The rows come from 5 hidden closed curves, with some noise, and rows from the same curve form a group. Each curve winds through 6 dimensions. The rows are also pushed far along 4 directions, which tell nothing about the answers.
In the rows, 128 means zero.
Known rows, each followed by its group:
[112 125 153 120 167 208 129 128  92 135 146 137 121 106 127 176] | (3)
[132 190 139 121  98 168 128 173 159 116 116 103 192  97  98  65] | (1)
[139 146 147 116 159 202 151 159 138 122 111 132 183 127 124 101] | (3)
[ 98 119 169  99 185 160 158 119 136  99 127 104 147 125 157 139] | (1)
[180 110  92 124  77  59  88 135 157 136 113 121 110 191 130 106] | (1)
[154 162 167  76  95 180 147 158 133 127 142 171 117 123 150 223] | (2)
[214 111 151  78 108 113 137 138 127 111  85  96  79  64  81 111] | (3)
[ 82 138 115 146 156 161 155  90 137  88 147 136 162 156 151 130] | (4)
[136 168 152  97  96 142 135 144 120 134 119 129  85  49 112 163] | (3)
[ 99 120 117 139 160 134 140  89 134  94 126 132 134 150 130 121] | (4)
[129  95  94 145 103 108 102 102 102 137 144 109 112 176 145 109] | (4)
[150 168 146 115 116 184 126 166 173  87 122 120 220 150  81  60] | (0)
[111 143 149 118 154 201 155 136 104 120 130 171 119 139 141 178] | (1)
[168 113 142  92 125 103 114 137 142 140  97  73 105 104 136 107] | (0)
[190 130  80 115  64 128 114 133 152 131  98 144 140 132 118 122] | (2)
[ 54 139  93 173 129 119 103 150 146 111 128 138 189 175 131  89] | (1)
[137 135 131 110 115 115 128 144 135 136 109 165  94 114 129 187] | (1)
[125 105 121 109 114 127 121 117  96 125  97 106  97 109 121 103] | (2)
[112  96 139 133 175 113 139 126 131 111 119 128 132 127 126 133] | (0)
[165 136  84 127  36  66  93 120 138 135 126 112  94 125 115 111] | (0)
[115  82 117 155 163  72 108 108 142 133 146 111 140 192 152 117] | (4)
[160  90 133 118 110  46  82 139 108 189 117 108  57 121 128 131] | (4)
[143 122 130  99  82  84 115 104 113 146 131 117  60 108 144 158] | (1)
[123 120 193  89 184 173 160 141 133 101 127  95 157 121 130 107] | (2)
[108 139 127 119 118 124 121 136 123 129 104 127 105  85 120 142] | (0)
[ 60 151 107 152 124 193 138 116 101 113 147 163 154 149 149 150] | (2)
[ 91 146 119 158 150 189 152 118 115 130 159 186 155 137 143 183] | (2)
[105 155  93 149 102 164 100 113 166  80 134 137 219 185  85  58] | (4)
[131 174 124 112  81 166 121 145 153  96 115  89 183 110  95  54] | (0)
[103 103 120 151 149  73 139 122 136 124 130 124 127 134 143 121] | (3)
[ 72  86 131 153 188 129 161  89  86 127 146 132 122 112 158 153] | (3)
[121 122 152 123 176 148 147 118 116 108  93  65 152  69  86  19] | (2)
[111  89  85 168 147  98  92 103 108 147 133  92 112 181 150  85] | (2)
[122 140  96 158  98 154 149 123 123 127 161 211 145 152 143 209] | (3)
[107  74 114 148 136  27 110 127 142 107  98  84 138 141 106  40] | (2)
[163  99 123 113 129  81 117 126 142 129 100 112  98 145 133 120] | (1)
[162  95 119 126 127  74 105 136 128 149 108 138  87 148 119 137] | (0)
[168 107 179  94 154 112 141 127 121 150 135 138  84  68 112 193] | (4)
[122  96 121 130 138  78 128  88 105 120 109  78  83 107 119  65] | (1)
[152 116 130 115 133 129 136 130 135 116 113  81 148 129 130  72] | (3)
[103 138 171 110 200 167 173 135 147 108 111 123 165  81 129 133] | (0)
[138 148 120 122  60 125 108 140 131 132 178 188 104 154 143 250] | (0)
[106 103 187 100 190 142 132 137 102 150 122  91 118  86 132 123] | (4)
[ 69 130 131 154 179 197 130 139 107 110 136 162 156 147 121 149] | (3)
[107  91 164  92 183 179 170 101 100 106 118 113 131  83 155 161] | (2)
[142  95 162  93 153 111 108 141  93 174 118  96  55 102 154 169] | (1)
[144 127 120 124 111  95 130 131 153 106 104  72 158 128 121  42] | (3)
[113 139 107 178 156 147 127 174 152 116 129 154 196 188 113  90] | (1)
[120 136  99 143  79  79  81 160 142 156 126 148 119 153 130 146] | (1)
[106 133 140 132 132 144 149 131 133 115 168 188 131 138 152 237] | (0)
[108 122 111 150 138 130 133 140 162  73 115 126 195 157 101  82] | (0)
[111 112 134 149 167  81 107 128 132 127 113  55 130 129 111  24] | (2)
[125 106 105 141 118 113 125 104 112 131 149 104 119 168 169 123] | (4)
[ 95 158 152 101 153 203 165 130 119 104 111 139 137  75 140 159] | (0)
[126 128  91 151  85 100  78 144 109 161 136 162  78 185 139 165] | (3)
[141  92 129 118 143  66  91  98 137 147 128  89  98 164 142 108] | (4)
[ 82 125  84 176 124 144 145  94 122 105 182 176 154 200 173 184] | (4)
[160 125 170  97 128 157 131 155 102 160 142 141 106  97 123 180] | (4)
[146 145 154  95 113 159 162 126 120 121 141 148 111 113 152 185] | (3)
[108 156 127 137 156 205 129 143 125 111 121 121 168 157 124  90] | (2)

New rows, each followed by its group:
[132 108 117 169 159 104 118 155 123 141 121 124 134 151 108  80] | (1)
[127  64 126 140 174  77 131  91  82 142 124 108  50 139 147 129] | (1)
[139 167 134 105  83 173 117 106 131 128 169 187 121 138 117 209] | (4)
[101 112 144 131 167  87 111 148 132 133 105  87 110 138 134  89] | (3)
[ 75 134  86 185 124 121 140 100 127  91 149 159 165 191 129 102] | (1)
[100 115 128 151 133  81 112 132 130 152 167 121 123 151 165 163] | (1)
[159 108 146 109 149 100 121 120 144 139 129 110 114 150 143 136] | (4)
[ 63 108  86 194 173 129 128 104 125 114 139 134 185 174 134  82] | (2)
[155  94 144 115 166 109 143 113 110 131 115 112  83 128 136 132] | (1)
[ 98 148  71 158  90 154 134 125 150  77 119 156 191 174 121  91] | (0)
[102 121 125 153 131  98  91 141 145 132 148 113 163 168 117  95] | (0)
[155 187 125 126  57 137 102 177 177 117 129 143 181 131  77 102] | (0)
[164 189 132 100  48 171 117 150 136 122 148 154 110 104 113 186] | (3)
[111  95 135 124 158 107 144  81 100 132 145  86  83 121 180 146] | (4)
[180 145 117 102  46 101 103 163 153 133 121 151 115 168 123 146] | (2)
[145 162 145 101 122 159 156 142 131 131 108 131 105  59 132 161] | (1)
[156 148 120 108  92 113 130 110 129 148 134 142  71 117 157 183] | (4)
[ 93 124 181 106 173 177 170 118 120  90 163 136 140  96 143 203] | (0)
[162  85 153 110 140  87 106 138 110 159 113 104  89  93 101 115] | (4)
[141 177 119 111  64 142 128 145 149 117 116 140 136  82 106 138] | (0)
[ 51 119 120 172 157 113 106 143 142 133 166 128 179 191 171 138] | (1)
[ 43 113 110 177 144 102 115 108 101 126 174 162 102 158 159 197] | (3)
[140 175 164  85 120 198 123 194 158 121  98 128 166 106 108 124] | (1)
[ 88 112 134 152 168 136 140 134 143 106 157 146 184 201 156 138] | (2)
[ 88 132 137 127 114 161 125 108  97 125 169 130 126 149 148 158] | (0)
[ 74 146 114 154 127 131  98 140 141 131 143 122 175 168 138  99] | (0)
[134 160 114 122  75 117 108 141 154 115 116  93 155 105 103  76] | (0)
[128 161 143 117 157 215 149 160 138 100 101 153 170 128 102 117] | (2)
[115 114 128 144 157 114 144 154 131 138 122 122 135 145 161 122] | (4)
[179 179 131 115  75 192 144 191 157 108 119 128 205 105  99  86] | (4)
[187 160 107 111  50  99 123 152 164 126 112 127 130 131 119 105] | (3)
[135 148 105 149 115 137 102 172 163 121 124 154 169 194 117 117] | (3)
[127 114 106 131 111  89  99 130 162 106 117 100 160 191 130  71] | (1)
[123 158 161 119 137 159 119 162 156 113 131 109 187 124  98  89] | (0)
[184 139 147  98 118 144 161 146 131 136  99 151 111  60 102 151] | (3)
[ 43 124 139 158 205 167 154 128 134 110 151 173 183 167 160 173] | (0)
[ 71 131 130 135 137 150 138 106 125  90 145  91 169 116 137  96] | (0)
[142  99 176  88 200 139 159 124 125 105  92  82 111  89 126 104] | (1)
[104  93 162 139 186 114 127 132 110 129 144 109 129 151 124 109] | (1)
[106 150 155 104 129 155 118 117 130 139 149 130 131 126 136 155] | (4)
[138 140 135 125 126 163 161 161 111 137 128 163 118 116 147 180] | (4)
[161 160 153  88  90 156 105 184 137 165 125 158 104 121 138 200] | (1)
[ 93 174 155 115 148 189 150 154 126 130 113 130 149  76 126 119] | (3)
[104 125 139 136 169 160 149 127  95 155 142 117  97 107 179 170] | (1)
[128 167 123 117  70 172 101 167 137 115 132 152 146 142 104 147] | (0)
[ 98  97 160 104 211 184 166  93 104 115 132  81 135  80 171 147] | (2)
[159 126 151 100 104  95 106 139 116 172 126 100  85  87 129 138] | (4)
[122 121 122 124 130 155 154 111 128  88 124 142 141 132 125 134] | (0)
[154 136  73 176  96  98  88 180 159 152 122 151 158 204 126 103] | (1)
[181  97 119 105  83  54 124 128 150 124  92  93 122  92 103  81] | (2)
[124 140 116 118  84 122 115 140 144 109 114 100 155 141 120  71] | (2)
[144 118  72 157 108 106  99 121 149 133 118 108 142 166 139  95] | (2)
[ 97 125 116 159 169 175 137 142 125 130 139 162 180 185 151 133] | (3)
[148 113 187 105 162 127 138 142 104 145 142 136  85 106 119 171] | (1)
[127 144 178  98 166 190 171 141 128 115 135 178 130  94 130 215] | (0)
[134 114  96 153 110  48  74 143 134 167 103  82 101 124 117  69] | (3)
[117 134 136 115 119 155 131 112  93 134 134 131  95  97 131 151] | (4)
[ 88 108 127 134 152 106  96 155 140 124 105  96 155 151 126  82] | (1)
[124 163 179  83 130 178 146 156 118 147 133 179  92  74 140 243] | (1)
[ 77  76 126 137 157 105 114  65  73 134 153 101  79 131 145 135] | (4)
[107 143 128 133 139 176 162 105 129  98 148 128 158 140 155 144] | (4)
[178 154 152 108 103 109 125 149 135 146 115 114 106  87  86  95] | (2)
[114 164 166  99 133 184 143 151 153 120 152 142 152 113 159 209] | (0)
[106 139 107 140  93 111 102 120 134 116 134  92 153 140 124  73] | (0)
[166 144 160 115 125 143 133 153 102 160 130 122  86  74 108 136] | (1)
[159 109 157 111 134 130 126 158 118 141 118  76 141  97 119  83] | (4)
[120 170 128 123 147 187 150 150 161  97  83 127 207 117  93  40] | (0)
[162 144 147 113 127 121 134 140 147 145 144 136 114 113 140 179] | (2)
[150 145  86 142  79  65 105 143 164 143 102 147 115 149 125 112] | (4)
[150  94  92 150 122  83 100 127 116 157 123 161  85 169 133 156] | (2)
[136 148 136 116  83 124 116 125 115 133 163 150  69 106 135 221] | (3)
